There are 9 hidden switches. A switch that is on adds its own fixed numbers to the row, and there is some noise. The rows also spread widely along 12 directions, which tell nothing about the answers.
Known rows, each followed by its switches (1 for on, 0 for off):
[ 3.26  2.52  2.43  0.07 -0.23 -3.25 -0.79  1.85  3.00 -0.05  3.84 -0.44
 -2.53 -1.84 -2.79 -1.65 -1.91  1.86  3.06  3.36  2.92 -0.75 -0.13 -3.26
 -0.38]
0 0 1 1 1 1 1 0 1
[-2.05 -0.12 -1.76 -1.12 -0.67  0.56  1.67 -1.67 -0.07  2.45  0.29  0.33
 -3.42 -0.92  1.41  1.56  2.31  1.74  1.85  0.55  0.60 -0.44 -0.52 -0.50
  4.00]
1 1 0 0 0 1 0 1 0
[ 1.41 -1.07 -3.06  3.56 -0.83  0.49 -2.54  2.01  3.90 -1.12 -0.54 -0.38
  1.95 -1.64 -0.90 -0.23  3.99  2.51  3.03  2.14  0.58 -1.67 -0.03  0.02
  1.60]
1 1 0 0 0 1 1 0 0
[ 1.54 -0.73  0.00 -0.42  0.11  2.45  0.66 -4.62  5.12  0.33  0.86 -1.26
 -1.44  0.87 -1.61 -3.07 -2.55 -1.06 -0.66  1.85  0.00  0.98 -1.95 -2.33
  0.32]
0 1 1 0 0 1 0 0 0
[ 0.68  0.10 -0.59 -1.75  1.12 -2.68 -2.50  1.57  3.26 -1.50  2.28 -0.84
 -1.20 -0.77 -1.16  0.94 -0.31  3.21 -0.41  2.11  0.89 -1.93 -0.74  0.12
 -0.31]
1 1 1 0 0 0 0 1 0
[ 0.27  1.80 -1.41 -0.28  0.25 -2.20 -0.27  1.58  3.06 -1.09  0.75  0.11
 -2.92 -2.39 -1.11  1.33  2.34  2.83 -0.66  2.05 -1.04  0.05 -1.70  0.39
  2.92]
0 1 0 0 1 1 1 1 0
[ 0.68  0.13 -0.33 -0.22 -1.43 -0.73 -0.03  0.08  2.28 -0.47  2.44 -1.78
 -0.45 -1.22  0.31  0.40 -2.04  1.23  0.77 -0.13  1.66  1.07  0.77 -1.45
 -1.91]
1 1 0 1 0 1 0 0 0
[ 5.36  3.38 -2.16  1.49 -0.22 -4.14  1.80 -0.45  2.43 -2.73 -2.47  3.12
  2.67  2.49 -1.83 -2.62  0.97 -0.91 -0.84 -1.88 -0.27 -1.57 -2.86 -1.78
  2.36]
1 0 0 0 0 1 0 0 0
[ 0.98  0.29  0.05 -2.00 -1.42 -1.42 -2.11  0.14  2.57  2.72  3.86 -3.52
 -1.83  1.56 -0.65 -2.71 -2.55  4.39 -2.82  2.53  3.48  2.12 -0.44  0.75
 -2.11]
1 1 1 1 0 0 1 0 0
[-0.38  2.96  5.18 -1.83  2.49 -2.04 -0.35 -2.11  1.97 -1.23 -0.37 -1.99
 -5.33 -0.28 -0.12 -3.13 -0.28 -1.23 -3.96  2.14  1.67 -2.79 -2.83 -4.20
 -0.32]
1 1 1 1 0 1 0 0 0
[-4.19  2.24 -3.74 -1.29 -1.67 -1.15  2.01  1.92  0.46 -0.77 -0.39 -3.37
 -1.99 -0.65  1.73  3.91  3.34  4.67 -1.60 -0.76 -2.07  2.06 -1.22  0.88
  3.95]
0 1 0 0 1 0 1 1 1
[ 3.53  0.48  0.52 -1.32 -0.70 -3.62 -4.46 -0.49  0.80  3.58  2.74 -1.37
 -2.05 -0.89 -1.29 -2.22 -2.46  5.53 -4.37  1.72  4.06  2.03 -1.63  2.90
 -0.89]
1 0 0 1 0 0 1 1 0
[ 3.16  1.98 -2.09 -2.09  1.15 -1.70  0.29 -1.02  3.51 -3.54  0.15 -1.98
 -0.79 -0.81 -1.44  3.03 -0.92  3.09 -0.30 -2.02 -0.35 -1.56 -3.04 -1.02
  0.73]
0 1 0 1 1 1 0 1 0
[ 2.11 -0.98 -1.81 -0.99 -0.09 -0.54 -2.26 -1.86  4.20  0.95  3.21 -1.28
  2.72  1.85 -0.94 -3.79 -1.28  2.86 -1.15  3.30  1.54  0.81 -1.35 -0.39
 -2.15]
0 0 0 0 1 1 0 1 0
[ 0.14  1.21  2.45 -0.41  1.77 -1.96 -2.74 -1.01  0.44  0.46  0.11 -1.75
 -3.77 -2.04  0.08 -1.53  2.12  2.15 -0.35  2.51  4.43 -3.96 -2.07 -2.80
  0.85]
1 1 0 1 0 1 1 1 1
[ 2.37  1.24  1.52  0.22 -0.38 -0.45 -0.66 -0.94  3.93  3.20  1.58  0.64
 -2.16  0.68 -1.76 -5.17  1.02  0.76  0.44  5.23  0.67  0.83 -1.45 -2.08
  1.05]
1 0 1 0 1 1 0 0 0
[ 2.24  1.57 -0.04 -0.70  0.33  1.49  0.07  1.07  1.87  2.29 -1.71 -3.50
 -2.84 -3.19  0.72  3.00  3.28  3.91  1.30  1.14 -2.47  0.19 -0.08 -0.22
  0.67]
1 1 0 0 1 1 0 0 0
[-0.78 -0.86 -1.23 -3.14  2.94  0.88 -0.36 -3.18  2.11 -1.08 -0.75 -0.45
 -3.27 -0.68 -0.02  2.93  1.03  1.70 -0.63  0.25 -0.65 -2.83 -2.37 -0.12
  3.91]
1 1 0 0 0 0 0 1 0
[ 1.51 -1.80  2.50 -2.08  2.05  0.12 -1.99 -4.16  3.27  1.13  2.33  0.17
 -4.34 -1.72 -1.31 -2.58 -2.14 -1.07 -0.79  3.69  2.47 -0.79 -1.95 -2.67
 -0.08]
1 1 0 0 1 0 0 1 0
[ 2.97 -2.93 -1.70  1.50  0.45  0.88 -2.29 -5.96  1.78  2.54 -1.22  1.82
  0.15 -1.63  0.24 -0.96  3.59 -0.96  3.26  1.90  3.50 -1.94 -2.08 -2.76
  2.41]
0 1 1 0 1 1 0 0 1
[ 1.74  0.98 -0.33  0.48 -0.51 -1.62 -1.38  1.47  3.47 -2.18  1.19 -1.99
  0.56 -1.85 -0.80  0.38 -1.70  2.39 -0.87  0.25 -0.65  0.29 -0.10 -0.48
 -1.71]
1 0 0 0 0 1 0 1 0
[ 5.82  1.36 -1.29 -2.09  1.91 -3.08 -0.17  0.08 -0.61 -1.25 -0.25 -0.65
  3.10 -0.33  0.68  3.79  0.06  2.85  3.65 -3.22  2.46 -4.65  0.37 -2.65
 -1.93]
1 0 0 1 0 1 0 0 1
[ 2.72  1.36  1.29 -0.65  1.23 -2.53 -0.43  0.46  1.21 -0.48  0.51  0.53
 -3.57 -2.44 -1.37  0.71 -0.84  0.69  0.90  0.41  1.54 -1.63 -1.25 -1.84
  1.83]
1 1 0 0 1 0 0 0 0
[ 4.00  0.51  0.11  0.92  1.52 -4.15 -3.55  0.10  3.65 -3.52  0.53  0.24
 -1.23 -3.51 -1.57  0.36  1.01  0.84  0.95  1.10  3.44 -3.62 -2.37 -3.65
 -0.19]
1 1 1 0 1 1 1 1 1
[-1.41 -0.43 -1.89 -0.76 -0.91  0.15  2.63 -1.14  1.38  0.45  0.09  1.97
 -0.98 -0.87  1.13  1.96  1.33 -1.14  0.52  0.16 -2.91  2.14  0.97 -0.36
  2.53]
1 0 0 0 0 0 0 0 0
[ 1.01  0.63 -0.64 -2.15  1.89 -0.19  1.14 -0.87  2.44 -2.38 -0.60  0.15
 -2.58 -1.94 -0.62  3.68 -0.34  0.12 -0.52 -0.98 -2.29 -0.86 -0.71 -0.54
  2.03]
1 1 0 0 0 0 0 0 0
[ 5.43 -1.71 -1.39 -2.84  2.76 -0.89 -1.22 -5.77  1.80  1.09 -0.59  1.58
  1.75  0.19  0.52 -0.07  0.53 -0.33 -0.38 -0.35  1.57 -1.84 -1.69 -2.06
 -0.72]
1 0 0 0 1 1 0 0 0
[-2.79 -1.37  0.69 -3.57  2.33 -1.15 -3.44 -2.80  3.03  0.21  3.64  0.87
 -3.44 -0.55 -0.65  0.20  0.50  1.98 -2.04  3.92  1.47 -1.56 -1.14  0.10
  1.88]
1 0 1 1 0 1 0 0 0

New rows, each followed by its switches (1 for on, 0 for off):
[ 1.69 -1.50 -2.59 -4.12  2.11 -2.51 -1.46 -3.56  4.14 -2.63  1.94  0.61
 -1.55 -1.33 -0.56  3.53 -0.48  1.38 -2.23 -0.12  0.43 -0.51 -2.61 -0.30
  0.07]
0 1 1 1 1 0 1 1 0
[ 1.45 -0.90 -0.93 -0.96  1.31  0.31 -2.84 -2.56  3.74 -0.43  0.86 -0.85
 -1.87 -2.58 -0.92  1.15 -0.16  2.29 -0.78  1.75  0.45 -0.61 -1.67 -0.26
  1.08]
1 1 0 0 0 1 0 1 1
[-3.55 -3.02 -1.00 -0.40  0.59  1.15 -4.10 -2.31  2.80  0.55  2.89 -2.25
  0.54  0.96 -0.24 -2.98  0.88  2.96 -0.91  4.65  2.57 -0.82 -1.44  0.27
  1.11]
0 0 0 0 1 0 0 1 0
[-2.10 -0.69 -1.51  0.00 -2.58  1.41 -1.80  0.93  4.01  1.36  3.72 -3.94
 -3.23 -1.40 -0.62  0.57  0.23  5.09  1.73  2.83  1.95  1.90 -0.33 -0.12
  1.47]
1 1 1 1 1 1 1 0 0
[-0.09 -0.81 -1.49 -0.09 -1.31  0.68  0.56 -1.57 -0.05  1.61  0.34 -3.51
  0.98  0.66  2.62 -0.13 -0.06  1.80  1.31 -1.16  2.82 -0.48  0.31 -2.15
 -1.75]
1 1 0 0 0 1 0 1 0
[ 2.48  0.96 -0.72 -3.78  1.20 -1.90  1.11 -3.49  2.05  1.58  1.64  1.34
 -2.67  0.74 -0.86 -0.12 -0.97  0.54 -1.30  0.88  0.59  0.34 -2.18 -1.31
  1.36]
0 1 1 0 1 1 0 0 0
[ 2.42  1.44  1.10 -3.03  2.33 -4.59 -2.64  2.68  4.72 -3.26  4.75  0.16
 -3.98 -2.77 -3.24  1.81 -3.53  3.04 -0.78  2.01  1.56 -2.40 -0.98 -0.49
 -0.59]
1 1 1 0 0 1 1 1 0
[ 7.32  1.67 -2.23  1.66 -0.50 -2.14 -0.88 -0.70  8.50 -5.30  0.85  2.25
  1.28 -1.52 -4.72 -0.88 -2.05 -0.41  1.02  0.53 -0.70  0.16 -3.38 -2.71
  0.43]
1 1 0 1 1 1 0 0 1
[-3.07  2.38  0.92 -1.09 -0.69 -1.00 -1.69 -0.04  2.24  3.91  1.15 -1.74
 -6.06 -1.32  0.23 -2.11  4.25  4.08 -2.43  5.71  0.14  1.55 -2.57 -0.24
  3.49]
1 1 1 0 1 1 0 1 1
[-3.52 -0.62  1.86  0.22  0.16  0.04  0.44 -1.83  0.72 -0.69  0.63 -0.65
 -4.40 -2.38  1.21  0.54  0.39 -1.79  0.99  0.79  1.90 -1.51 -0.03 -3.64
  1.84]
1 1 1 0 0 1 0 0 0
[ 1.75 -2.22 -1.08  1.42  0.34 -0.20 -2.31 -1.33  4.04 -2.59  1.07 -0.15
  1.08 -1.63 -0.89  0.04 -0.57 -0.57  2.48  0.42  2.56 -2.51 -0.09 -2.90
 -0.59]
1 1 1 0 0 1 0 0 0
[ 1.12  2.49 -0.27 -2.85 -0.09 -2.72  1.78 -2.82  0.81  1.43  0.68 -1.81
 -2.71  2.87  0.01 -2.90 -1.48  1.33 -4.25 -0.65  2.62  1.06 -3.36 -1.84
  1.11]
0 1 1 0 1 1 1 0 0
[-1.89 -1.51 -2.32 -1.68 -2.14 -0.74  0.37 -0.69  1.50  1.90  4.03 -0.39
  1.25 -0.26  2.23  0.62 -0.67  1.68 -0.22  1.20 -0.03  3.17  2.39 -0.09
 -2.20]
1 0 0 0 0 1 0 1 0
[ 3.13  0.39 -0.19 -2.52  2.11 -2.53  1.16 -1.84  2.30 -0.46  2.15  2.92
 -0.01  0.40 -0.97 -0.62 -1.39 -1.36  0.13  1.10 -0.01 -1.14 -0.23 -1.75
 -0.96]
0 1 0 0 0 1 0 0 0
[-0.35  1.87  0.02 -2.39  0.11 -2.94  1.64 -0.09  2.55 -0.66  1.27  0.61
 -2.85  0.30 -0.31 -0.17  0.12 -0.20 -2.47  1.23 -1.37  1.28 -0.88 -1.76
  1.49]
1 0 1 0 1 0 1 0 0
[-0.38 -1.70  0.67  0.57 -0.35  0.61 -0.32 -3.82  2.45 -1.22 -0.16  0.16
 -2.49 -4.83  0.94  2.30  0.30 -2.67  1.49 -0.22  0.19  0.65 -0.07 -4.36
  1.28]
1 0 1 0 1 1 0 0 1
[-1.50  4.75 -1.32 -4.90  0.57  0.28  6.03  2.03  2.39 -1.52  0.62 -4.50
 -1.68  2.23  1.27  3.39  0.56  2.89  0.30 -0.88 -4.27  0.20 -0.29 -3.34
  0.53]
1 1 0 0 1 1 0 0 1
[ 2.05 -1.33 -1.59 -3.78  2.84 -3.23 -1.83 -2.50  3.92 -3.99  2.20 -0.58
  4.97  2.94  0.72 -1.65 -0.88 -1.11 -2.42  0.82  2.18 -2.71 -1.08 -4.06
 -4.73]
1 1 0 0 1 0 0 0 1
[ 0.35  2.24  0.15 -0.60 -1.87 -2.29 -0.33  0.62  1.40  1.58  0.80 -2.33
 -2.79 -1.54  1.10 -0.03  1.92  3.33 -1.26  1.14  0.87  1.61 -0.88 -1.43
 -0.42]
1 0 1 1 1 1 1 1 0
[-0.41  1.00 -1.07  0.74 -0.35 -1.02 -0.71  2.24  2.93 -1.29  1.23 -1.28
  1.48 -1.71  0.23  0.56  2.07  1.44  1.00  2.43 -1.40  0.14  1.15 -0.80
 -1.20]
0 1 0 0 0 1 0 0 1
[-0.26 -2.74 -1.55  0.44 -1.37 -1.23 -6.11 -1.13  3.94 -0.53  2.79 -2.16
 -2.72 -6.66  0.40  3.25  1.60  3.81 -0.32  2.23  2.90  1.29 -0.56 -0.26
 -0.79]
1 1 1 1 1 1 1 1 1
[ 2.15 -0.60  4.05  2.98  0.35 -1.47 -1.86 -2.62  1.16  0.49  1.82  1.31
  0.08 -0.75 -1.01 -6.72 -1.80 -3.46  2.43  3.49  5.86 -2.74  0.00 -4.67
 -2.10]
0 0 0 1 0 1 0 0 0
[ 3.01  3.55  1.90 -1.72  2.11 -3.14  1.29  0.44  4.01 -3.46  1.28 -1.93
 -1.61  0.73 -1.78 -2.18 -1.44 -0.31  0.47  1.60  1.38 -3.27 -2.51 -5.85
 -1.62]
0 1 1 0 1 1 1 1 1
[-1.30 -0.66 -2.75 -0.25  0.08 -1.64  0.51 -3.82  3.34 -5.25 -1.09  1.38
 -0.81 -1.35  0.31  1.81 -0.35 -2.69 -4.48 -2.90 -0.36  0.63 -2.50 -1.53
  2.63]
1 1 0 0 0 1 1 0 0
[-0.98 -1.90 -3.74 -4.54  1.77 -1.32 -1.58 -1.94  0.26 -0.17  0.52 -1.40
 -0.02 -1.58  2.98  6.84  2.56  3.56 -1.81 -1.95 -0.54 -0.85  0.34  1.36
 -0.24]
1 1 1 0 0 1 0 0 0
[-0.51  2.12  0.71 -1.81  0.41 -0.25  1.19 -1.65  1.77  0.34  0.00 -2.40
 -3.62  0.67 -0.17 -0.60  0.32  2.13 -0.38  0.32  0.67 -1.29 -2.81 -2.77
  2.79]
1 0 1 0 1 1 0 1 0
[ 2.55 -0.13  0.16 -1.67  1.74 -3.05 -4.27 -3.20  3.37 -0.61  1.45  0.76
 -2.27 -0.28 -1.67 -1.68  0.49  1.98 -1.89  2.10  4.35 -2.79 -3.80 -1.39
  1.19]
1 1 1 1 1 1 0 0 0
[ 1.72  0.42  0.07  0.63 -0.08 -1.00 -2.25  0.64  5.02 -1.96  1.42 -1.33
 -0.27 -2.37 -1.34 -0.94 -0.15  1.80 -0.61  2.56 -0.91  0.35 -1.02 -1.23
 -0.81]
1 0 0 0 1 1 0 1 0
[ 0.08 -0.62 -1.13  1.53 -0.70 -3.22 -1.76  0.62  1.98 -0.63  0.42  0.87
 -0.97 -4.51  1.30  1.39  4.43  0.08  0.60  1.82  0.26  0.03  0.18 -1.64
 -0.57]
0 1 1 0 1 1 1 1 0
[-0.44  0.88 -0.27 -0.26  0.13 -1.62  1.46  1.29  1.21 -1.41  0.15 -2.05
  0.25 -0.54  1.07  0.10  1.13 -0.22 -0.13  0.51 -0.01 -0.30  0.61 -2.49
 -1.28]
0 1 0 0 1 0 1 0 0
[ 0.57  0.84 -1.09  1.01 -0.11 -4.42 -1.85  2.77  2.08 -3.56 -0.11  0.42
  0.52 -2.85 -0.25  2.41  1.61  0.79 -1.30 -0.33 -1.06 -0.39  0.39  0.46
 -0.23]
0 1 1 0 0 0 0 0 0
[ 0.86  0.86 -0.44  2.26 -1.76 -0.20 -1.34 -0.36  2.92  0.91 -0.50 -1.24
 -0.56 -0.03 -1.03 -2.37  2.04  1.82  0.39  2.38  1.41  0.46 -1.36 -1.43
  1.93]
1 0 1 1 0 0 1 0 1
[-0.15  1.64 -0.19 -1.56  1.06 -3.15  1.25 -1.72 -0.38 -1.79 -1.15  0.57
 -2.42 -0.86  1.31  2.49  2.29  0.33  0.16 -1.86  1.82 -3.57 -1.69 -3.00
  1.98]
1 0 1 1 0 1 1 1 0
[-0.55  1.42  0.91  2.22 -0.09 -2.21 -0.71  1.88  0.37  0.71  0.95 -1.30
 -0.15  2.48 -0.27 -5.00  3.08  1.39  5.04  3.43  6.03 -5.66 -1.07 -5.01
  1.33]
1 1 1 0 1 1 0 0 0
[ 0.89  1.99 -0.75  0.17 -1.43 -2.41  0.40 -0.12  1.60  0.78  0.64 -0.64
 -1.67 -0.17 -0.15 -0.79  1.74  1.42  0.63  0.96  1.55  0.17 -1.59 -1.59
  1.00]
0 1 1 1 1 1 0 0 0
[ 2.16  0.86 -0.24 -1.01  0.07 -1.44 -0.83 -0.11  1.08  0.11  1.30 -5.00
  0.70  1.51  0.56 -1.29 -0.77  3.75  0.96 -0.09  3.86 -2.48 -1.28 -2.73
 -2.76]
0 1 1 0 1 1 0 1 0
[-0.82  0.54 -3.27  2.24 -2.97 -4.96  0.22  1.25  0.68 -0.66  2.45  4.91
  1.53 -1.09 -0.48 -0.15  1.95  0.08  2.38  1.42  1.26  1.39  0.38 -0.01
  2.67]
0 0 0 1 0 0 0 1 1
[ 4.58  1.17  0.62 -1.80  2.58 -2.72 -1.58 -1.07  1.67 -2.08 -0.44 -1.04
 -1.29 -3.09 -0.81  2.49 -0.93  1.28 -1.79 -1.48  0.51 -1.63 -1.78 -0.84
 -0.75]
0 1 0 0 1 1 0 0 0
[ 3.03  4.06 -0.19  0.94 -2.38 -0.61  1.85  1.28  2.99 -0.09  0.37 -1.94
 -3.80 -0.38 -2.69 -0.46 -2.47  3.48  1.71 -0.77  0.73  0.82 -2.43 -1.01
  2.98]
1 1 0 1 0 1 0 1 0
[ 4.20  1.16  0.82  2.88 -1.51 -0.07 -1.27  1.44  4.12 -0.66  0.03 -2.78
  0.42 -2.29 -1.48 -1.98 -0.63  2.02  2.23  1.18  0.95 -0.08 -0.70 -2.66
 -1.46]
1 0 0 0 1 1 0 1 0
[-0.39 -0.67 -1.28 -2.58  1.44 -1.65 -1.84 -1.77  2.83 -1.90  1.29  0.48
 -1.24 -1.29 -0.45  2.36 -0.40  1.83 -2.07 -0.13 -0.33 -0.79 -1.17  0.50
  1.82]
1 0 1 0 0 1 0 0 0
[ 1.82  2.06 -0.49 -0.91 -1.05 -0.40  2.36 -1.27  2.71 -0.63 -1.33 -1.11
 -3.81 -1.67 -0.75  1.12 -2.06  0.03 -4.28 -1.88 -2.72  3.90 -1.60  0.31
  2.13]
1 1 0 0 0 0 1 0 0
[ 1.52  0.14  0.45  0.06 -0.88  0.35 -0.84 -1.78 -0.43  6.14 -0.05 -1.67
 -1.90  0.73  0.21 -3.13  1.37  3.01 -0.86  2.61  1.88  1.73 -0.49  1.33
  1.58]
0 0 1 0 0 0 1 0 0
[ 2.81  0.81 -0.46 -0.67  2.18 -3.65 -1.49  0.84  1.60  0.03 -1.31  2.95
 -2.72 -4.44  0.83  3.22  6.97  0.61  2.43  2.42 -0.46 -3.80 -0.53 -2.29
  1.22]
1 1 1 0 1 1 1 1 0
[ 4.53  0.98 -0.71 -0.81  1.71 -0.76 -1.31 -2.53  5.91 -2.69 -0.10 -0.01
 -0.17  0.84 -2.53 -1.22  0.76  1.59  0.86  1.58  0.56 -3.23 -3.85 -3.16
  1.17]
1 0 1 1 1 1 0 1 0
[ 1.52  0.37 -1.88 -1.98 -0.25 -0.13 -0.98 -1.16  0.71  3.42  0.81 -0.97
 -2.88 -1.46  0.45  2.53  2.32  5.20  1.75  0.71  1.64 -0.22 -1.15  0.91
  2.79]
1 1 0 1 1 1 0 0 0
[-0.35  1.15 -1.60  0.18 -1.40 -2.60  1.58  1.46  5.23 -6.02  2.08 -0.42
 -0.12 -3.00 -0.36  2.93 -2.10 -1.35  0.13 -1.38 -2.11  1.24  0.54 -3.56
 -1.65]
1 1 1 0 0 1 0 1 1
[-0.52 -0.94 -4.94  2.12 -3.10 -0.90 -3.24  0.41  5.68 -1.90  2.62 -0.39
  0.58 -0.91 -1.79 -0.20  1.24  4.51  0.55  1.95  1.64  1.37 -2.48  1.22
  2.89]
1 1 0 1 1 1 0 1 0
[ 7.80 -2.01  0.27 -3.65  4.69 -1.77 -1.77 -7.28  0.20  0.40 -1.26  3.72
 -0.47 -2.36 -0.38  2.37 -1.79 -1.70 -0.37 -2.66  2.50 -3.60 -1.83 -1.35
  0.02]
1 0 0 0 0 1 0 0 0
[ 0.35 -0.37 -5.04 -0.42 -1.40  1.10  0.35  0.06  1.00  2.30  0.64 -1.16
 -1.53 -0.28 -0.03  3.37  1.86  6.26  3.25 -0.73  1.09 -0.44 -0.91  2.03
  5.25]
1 1 0 0 0 1 1 1 0
[-1.67 -2.07 -2.57  2.58 -0.13 -0.56 -2.26 -2.87  3.25 -4.52 -1.23  0.20
  0.98 -1.10  0.07 -0.52  1.50 -0.74 -0.56 -0.63  2.34 -2.79 -2.72 -1.81
  2.78]
1 1 0 0 0 1 0 1 0
[ 5.60 -0.65 -1.89 -1.24  0.49 -0.04 -1.30 -2.48  2.72 -1.02  1.74 -2.80
  2.82  0.95 -1.42  0.44 -4.95  3.47  2.26 -2.26  3.67 -2.02 -1.23 -1.83
 -1.58]
1 0 0 0 0 1 0 1 1
[ 3.51 -1.93 -0.21 -3.17  3.27  0.61 -4.83 -0.72  3.66  1.71  2.12 -1.81
 -1.13 -3.08 -0.52  2.37  1.42  4.72  0.69  3.56  0.40 -2.04 -0.25  0.74
 -1.60]
1 1 0 0 1 1 0 0 0
[-2.08 -0.05  0.36  0.93 -0.43 -1.10 -1.87 -1.05  3.54 -1.30  1.19 -1.12
 -2.84 -1.20 -0.54 -2.27  1.37  0.62 -0.16  2.77  2.41 -1.34 -2.44 -2.89
  1.81]
1 1 1 0 1 1 0 1 0
[-2.08  2.19  0.75 -1.32 -0.31 -1.43  0.15  0.88  1.35 -0.01  0.06 -2.43
 -4.25 -3.83  1.61  2.93  2.79  1.58 -1.10  1.16 -1.65  1.14 -0.03 -2.06
  0.83]
1 1 1 0 1 1 0 0 1
[-0.02 -0.27 -1.41 -3.50  0.80 -1.01  0.79 -1.98 -0.04  2.06  2.24 -1.95
  0.22  2.56  1.76 -0.11 -0.29  2.39  0.96  0.33  2.79 -1.73 -0.18 -1.54
 -1.67]
0 1 1 0 0 1 0 1 0
[ 1.31  1.72 -2.71 -3.24  0.23 -0.19  1.88  0.79  2.32  2.51  1.10  0.07
 -0.17 -0.73  0.95  3.61  4.57  4.53  1.91  2.40 -4.20  1.15  0.28  0.82
  0.46]
0 0 0 1 1 1 0 1 0
[ 0.09 -1.08 -0.95 -0.63  0.55 -1.71 -3.41 -0.45  3.35 -0.28  2.05 -1.31
 -0.28  0.59 -0.84 -1.98  0.68  2.33 -0.73  2.83  2.88 -1.30 -1.63 -0.86
  0.34]
1 1 1 0 1 0 0 0 0
[ 3.42  0.04 -2.85 -0.28 -1.91  0.11  0.72 -0.14  4.53 -1.71  1.33 -0.84
 -0.95 -4.44 -1.95  5.08 -4.19  1.81 -0.78 -2.25 -3.70  5.57  0.51  2.19
  0.46]
0 1 0 0 0 0 0 0 1
[ 0.24 -0.66 -0.80 -2.56  1.75  0.28 -0.32 -0.87  2.82 -0.95  1.24 -0.60
 -1.77 -1.15 -0.04  2.64  0.90  1.38  0.74  1.31 -0.09 -1.62  0.10 -0.70
  0.50]
1 1 0 1 0 0 1 0 0
[ 0.51  0.44  1.44  1.26 -1.34 -2.45  0.24 -2.01  0.90  1.24  1.45  1.95
 -4.81 -1.55 -0.81 -3.13 -0.07 -1.36  1.52  2.02  5.00 -0.50 -2.13 -3.61
  2.90]
1 1 0 1 1 0 1 1 0
[ 2.92  1.59 -0.18  1.58 -1.60 -2.68 -0.68  2.16  1.83 -1.20 -1.21 -0.95
 -0.86 -3.23 -0.02  2.02  1.53  1.16  0.39 -0.89 -0.28  0.48  0.14 -0.86
 -1.17]
1 1 1 1 0 0 0 0 0
[ 3.35 -0.65 -1.64 -3.00  2.46 -3.85 -3.25 -1.34  0.94 -1.01 -0.51  1.52
 -1.43 -4.33  0.24  5.38  0.93  2.68 -4.13 -1.35 -1.19 -0.13 -0.99  2.83
  0.51]
1 0 0 0 0 0 1 1 0
[ 2.62 -0.09 -0.92  4.11 -3.41  1.15 -0.16  1.70  3.12 -0.26 -1.43 -2.52
 -1.35 -4.36 -0.71  2.20 -0.23  1.33  2.63 -1.35 -1.00  2.59  1.04 -0.43
  0.61]
1 1 1 0 0 0 0 0 0
[-1.43  3.40  1.02  1.53 -2.57 -3.56  1.47  1.94 -3.42  3.66 -0.49  0.02
 -3.26 -0.39  0.88 -1.86  1.50  1.73 -0.18  0.39  2.76  1.37  0.16 -0.63
  4.06]
1 0 0 0 0 0 1 0 1
